Each new row is followed by what is left after taking away its nearest point in the smallest flat space through zero that holds the last named rows.
In the rows, zero is written as 128.

z770 (4 x 13)
[[142 123 140 134 113 123 108 171 109  82 147 122  98]
 [127 156 148 139 187  98 173 114 113 129 119 107 102]
 [ 80 116 140 161 137 140 123 139 113 167 169 137 148]
 [150 117 125 115 156 109 124 117 128 121 144  86 107]]
New rows:
[ 92 111 157 125 162 136 123 106 122 156 102 105 121]	[105 110 155 119 134 142 109 125 123 129  95 116 115]
[116 144 137 159  94 160  94 106 138 143 143  93  99]	[121 159 140 157 100 154 111 101 139 137 123  98  94]
[129 155 162 147 157  92 124 134 152 145  99 127 150]	[137 138 155 141 137  99  99 145 155 136 113 123 151]
[105 154 111 120 101 154 101 100 113 140 138  94 138]	[109 168 121 125 108 146 114 108 105 124 128  97 124]
[111 163 161 102 116 115 126 156 121 114 146 117  94]	[108 156 147  92 112 123 124 132 137 140 139 119 116]

z816 (4 x 13)
[[131 135 122  99 127 124 128 164  99 134 133  77 119]
 [112 136 157 140 137  93 114 159 136 136 160 137 151]
 [109 159 178 122  79 133 139 139 146 133 111  96 118]
 [172 161 101 125 127 154 112 113  90 145 127 127 104]]
New rows:
[110  94 104  90 139 136 120 103 106 101 106 141 121]	[109 128 137 101 124 124 106 118 108 116 122 144 125]
[ 91 154 117 114 122  93 113  94  90  94  91 124 163]	[ 95 160 118 117 123  92 109  95  87  97  95 128 163]
[161 107 129 122 142 144 127 108 113  92 165 101  94]	[148 113 154 133 133 134 126 110 131  93 169 111 103]

z570 (4 x 13)
[[186 149 178 190 124 102 115 142 132 165 150 107 130]
 [143 143 135 145 177 159 143 100 113 117 123 131 110]
 [167 131 157 130 168 140  67 126 117 108 175 104 106]
 [160 103 122 160 147 121 128 127 103 118 154 155 128]]
New rows:
[139 129  98 161 108 152 136 130 124 128 159 158 138]	[127 147 109 142 107 161 124 128 137 130 151 135 132]
[ 93 142 118 141 106 136 112 149 103 163 128 145 165]	[101 147 124 141 130 151 104 138  97 153 134 141 154]
[101 108 147 143 132 121 122 161 131  94 111 160  91]	[104 120 158 148 131 121 122 161 137 103 107 150  90]
[110 149 126 156 118 120 138  93 147 120 109 105 109]	[116 128 117 152 116 111 121 101 138 109 129 115 111]

z115 (4 x 13)
[[ 88 123 126 161 122 145 169  83 152 101 136 156 111]
 [ 78 106 158 149 127 131 167 117 128 143 123 123 132]
 [153 115 159 109 179 127 101 142 117 137 129 147 155]
 [138 145 181 143 138 175 123 151 108 108 126 185 142]]
New rows:
[150 160 122  93 145 175 122 126 118  89 157  93 137]	[123 144 133 100 146 169 142 119 120 102 154  81 139]
[132 111  88 123 157 140 135 147 156 159 157 112 139]	[128 123 102 135 141 160 141 156 149 150 155 127 137]
[100 112 153 111 166 123 132 157 118 129 146 153 106]	[107 125 125 110 140 119 130 156 123 123 147 140  92]
[122 155 121  77 107 128  93 113 104 139 121 101 153]	[104 149 133  93 116 140 111  93 113 126 125 124 151]

z209 (4 x 13)
[[100 146 154  99 113 153 153 138 138 133 176 127 172]
 [152 150 115 137 145 140 133 148 105 143 149 127 109]
 [151 129 146 151 113 123 157 122 102 107 152 100  98]
 [ 74 142  99 165 157 146 188 125 135 111 156 120 105]]
New rows:
[151  91 149 140 156 120 124 140 147 165 137 107 161]	[142  90 143 152 161 120 136 136 147 158 138 103 150]
[ 98  92 149 154 151 142 126 152 133 117 123 130 107]	[115  97 159 140 144 144 115 160 127 126 130 131 117]
[108 136 153 152 111  97 127 161 129 127 140  90 109]	[104 138 142 142 121 100 111 167 137 140 129 104 119]
[134 146 120 133 160 115 159 130 155 102 119  92 118]	[146 147 129 113 152 116 139 136 156 114 117  99 136]

z246 (4 x 13)
[[ 97 139 147 117 203  93 102 105 104 113  80 137 113]
 [118 125 167 141 187 127 110  97 127  95 126 170 150]
 [ 84 142 131 127 208 116 158 135 110 103  89 141 176]
 [110 110 139 141 149 147 150  96  83 118 113 131 175]]
New rows:
[143 129 161 104 137 120 124 116 155 107 137 120 112]	[136 125 149 104 129 127 144 119 138 114 129 106 127]
[174 122 140 168 130 169 125 151 128 114 142 171 166]	[161 132 123 148 135 142 114 155 109 132 107 141 129]
[104 134 107 150 157 118 126 123 117 154 158 111  90]	[107 130 111 158 154 130 134 122 121 148 170 120 108]
[139 115 121 127 127 138 133 113 118 138 118 131 167]	[142 125 120 120 130 124 119 124 135 140 118 132 144]
[175 114 139 192 110 135  81 131 134 132 120 130 129]	[155 126 123 184 131 125 103 151 127 133  98 119 141]

z942 (4 x 13)
[[125 118 121 171 147 125  95 166 150 115  80 143 161]
 [107 108 152 139 139 113 100 136 166  98  67 135  99]
 [156 115 145 132 158 119 129 144 150 150 127 149 127]
 [126 123 126  99 118 101 106 149 174 128 112 137 134]]
New rows:
[129 167 138 104 174 158 151 123 126 175 134  98 159]	[107 163 141 104 165 152 135 123 140 152 104  94 147]
[158 116 154 118 136 150  72 156 144 136 105 128 129]	[150 127 146 112 120 162  86 136 116 133 126 114 124]
[143 147 181 119 143 145 158 131 136  91 112 124 103]	[144 158 155 116 128 144 151 147 135  96 123 123 140]
[148 148 111 138 138 141 144 118 136 146 125 151 134]	[133 148 112 130 127 137 138 112 141 133 114 145 124]

z536 (4 x 13)
[[142 154 124 128 148 130 176 160 137 172 126 148 135]
 [141 135  88 105 148 130 113 179 160 122 132 125 103]
 [179 137 101 171  98 148 106 176 131 162 152  91 182]
 [177 116 131 150 109 130 160 124 150 142 140 177  94]]
New rows:
[166  99 145  90 109 147 149 120 141 101 161 109 111]	[150 114 149  85 122 147 158 127 130 115 155  97 133]
[144 110 160 111 129  90  98 148 151 132 134 162 100]	[132 120 167 118 129  93  98 148 134 145 132 142 133]
[121 135 117  98 135 129 103 117 117 125 129  90 104]	[140 137 126 115 126 131 127 114 117 145 133 107 108]
[134 127 163 130 151 144 116 144 121 128 112  92 115]	[144 123 166 135 146 144 124 140 125 130 114 104 107]
[111 125 116 103 128 157 130  93 106  90 109 142 131]	[135 133 104 115 124 163 138 118 115 111 117 142 141]

z562 (4 x 13)
[[136 126 105 123 108 150 102 128 134  70  87 159 161]
 [114 136 149 119  89 117  95 128 100 141 169 134 169]
 [128 176 102  89 120 141  83 149 127 154  94 148 118]
 [103 137 130 113 126 161 119 121 194 148 107  85 162]]
New rows:
[117 147 127 137 112 111 106 165 164 150 131 125 135]	[127 131 126 152 118 105 122 161 153 127 131 135 127]
[113 151 127 120 121 114 123 126 152 139 122 124 132]	[120 140 128 130 123 107 132 124 139 123 126 133 127]
[123 129  74 110 133 150 102 116 159 135 131 131  94]	[122 111  91 124 123 137 109 109 142 125 160 131 108]
[102  78 120 138 119 100 181 136 154 115 163 104 146]	[109 113  97 111 113 105 147 154 140 126 136 131 131]
[133 106 136 107 136  81 128 151 156 103 107 162 123]	[123 110 146 103 132  79 125 150 160 124 122 148 130]

z886 (4 x 13)
[[146 159 147  96 132 134 139 110 125 122  96 173  95]
 [122 125 128 128 139 116 109 133 120 122 142 120 138]
 [ 87 168 115 133 119 107 124 143 111 145  79 164 107]
 [156 143 124 154 162 134 127 130 121 110 129 107 122]]
New rows:
[108 121 131 155 131 160 131 131 144 130 124 118 150]	[111 131 142 135 139 153 121 125 137 123 122 135 143]
[ 95 128 121 116 128 119 129  72 115 130 126 109 112]	[103 128 119 124 133 124 133  72 116 128 127 102 111]
[130 104 138 136 117 142 162 142 127  88 129 141 184]	[124 123 137 136 127 132 154 145 116  86 115 153 175]
[127 133 108 146 124 123 132 147 161 137 126 132 133]	[135 134 119 129 132 120 123 140 158 128 133 140 132]

z590 (4 x 13)
[[148 138 151 156  96 115 144 123 122 117 131 128 137]
 [134 131 123 111 110 173 145 104 153 129  96 135 148]
 [ 91  88 150 123  99 126 173 113 131  97 128 149 116]
 [142 123 137 153 121 134 135 116 126 106 148 115 152]]
New rows:
[151 108 130 113 121 158 155 143 166 133  86 125 139]	[148 104 134 130 137 126 141 159 147 128 115 116 128]
[168 110 107 112 127 187 122  95 134  70 157  84 112]	[163 128 118 105 111 145 121 120 121  96 138 104  72]
[155 139 150 120 132 128 113 135 159 126 110 157 120]	[146 123 150 125 142 126 113 134 155 112 129 151 123]
[125 114 122 158 152 142 174 113 100 120 108 155  98]	[141 129 114 162 163 145 158 117  99 129 110 145 106]
[146 138 147 104 143 133 120 112  97 118 126 160 103]	[151 136 147 110 145 140 120 107  98 111 133 154 114]

z765 (4 x 13)
[[152 166 155  99 104 115 141 130 120 100 146 144 109]
 [137 141  92 133 127 166 176  97 178 136 122 101 148]
 [150 128 108 118 141 106 171 106 136 134 154 168 129]
 [136 100 107 134  85 109 151 125 151 148 177 134 146]]
New rows:
[132 123 113 133 128 132 123 161 184  72 130 119 142]	[131 116 115 133 145 118 118 162 170  74 130 138 137]
[ 96 164 167 120  96 141 115 123  80 142 137 131  93]	[ 95 145 134 133 114 147 139 105 100 163 139 134 109]
[133 166 124 131 126 140 118 115 119  99 134 121 142]	[127 143 115 140 130 129 114 117 116 113 142 129 148]

z124 (4 x 13)
[[142  78  97 157 136 133 109 115 152 125 172  57  98]
 [ 89 150 106 146 140 125 165 135 116 150 134  48 108]
 [123  94 120 128 121 130 156 153 138 143  92  51 131]
 [125  95 122 135 149 122 119 135 128 121 139  51 138]]
New rows:
[138 158 124 138 137 106 115 114 115 128 151 137 114]	[146 136 128 130 126 108 124 128 123 132 123 124 122]
[129 184 124 128 135 129 145  79 114 129 127 109 124]	[153 147 130 121 126 132 132  85 130 122 113 112 134]
[137 124 139 126  72 142 153 142 122 125 184 184  98]	[125 113 150 118  94 131 153 158 108 118 172 130 128]
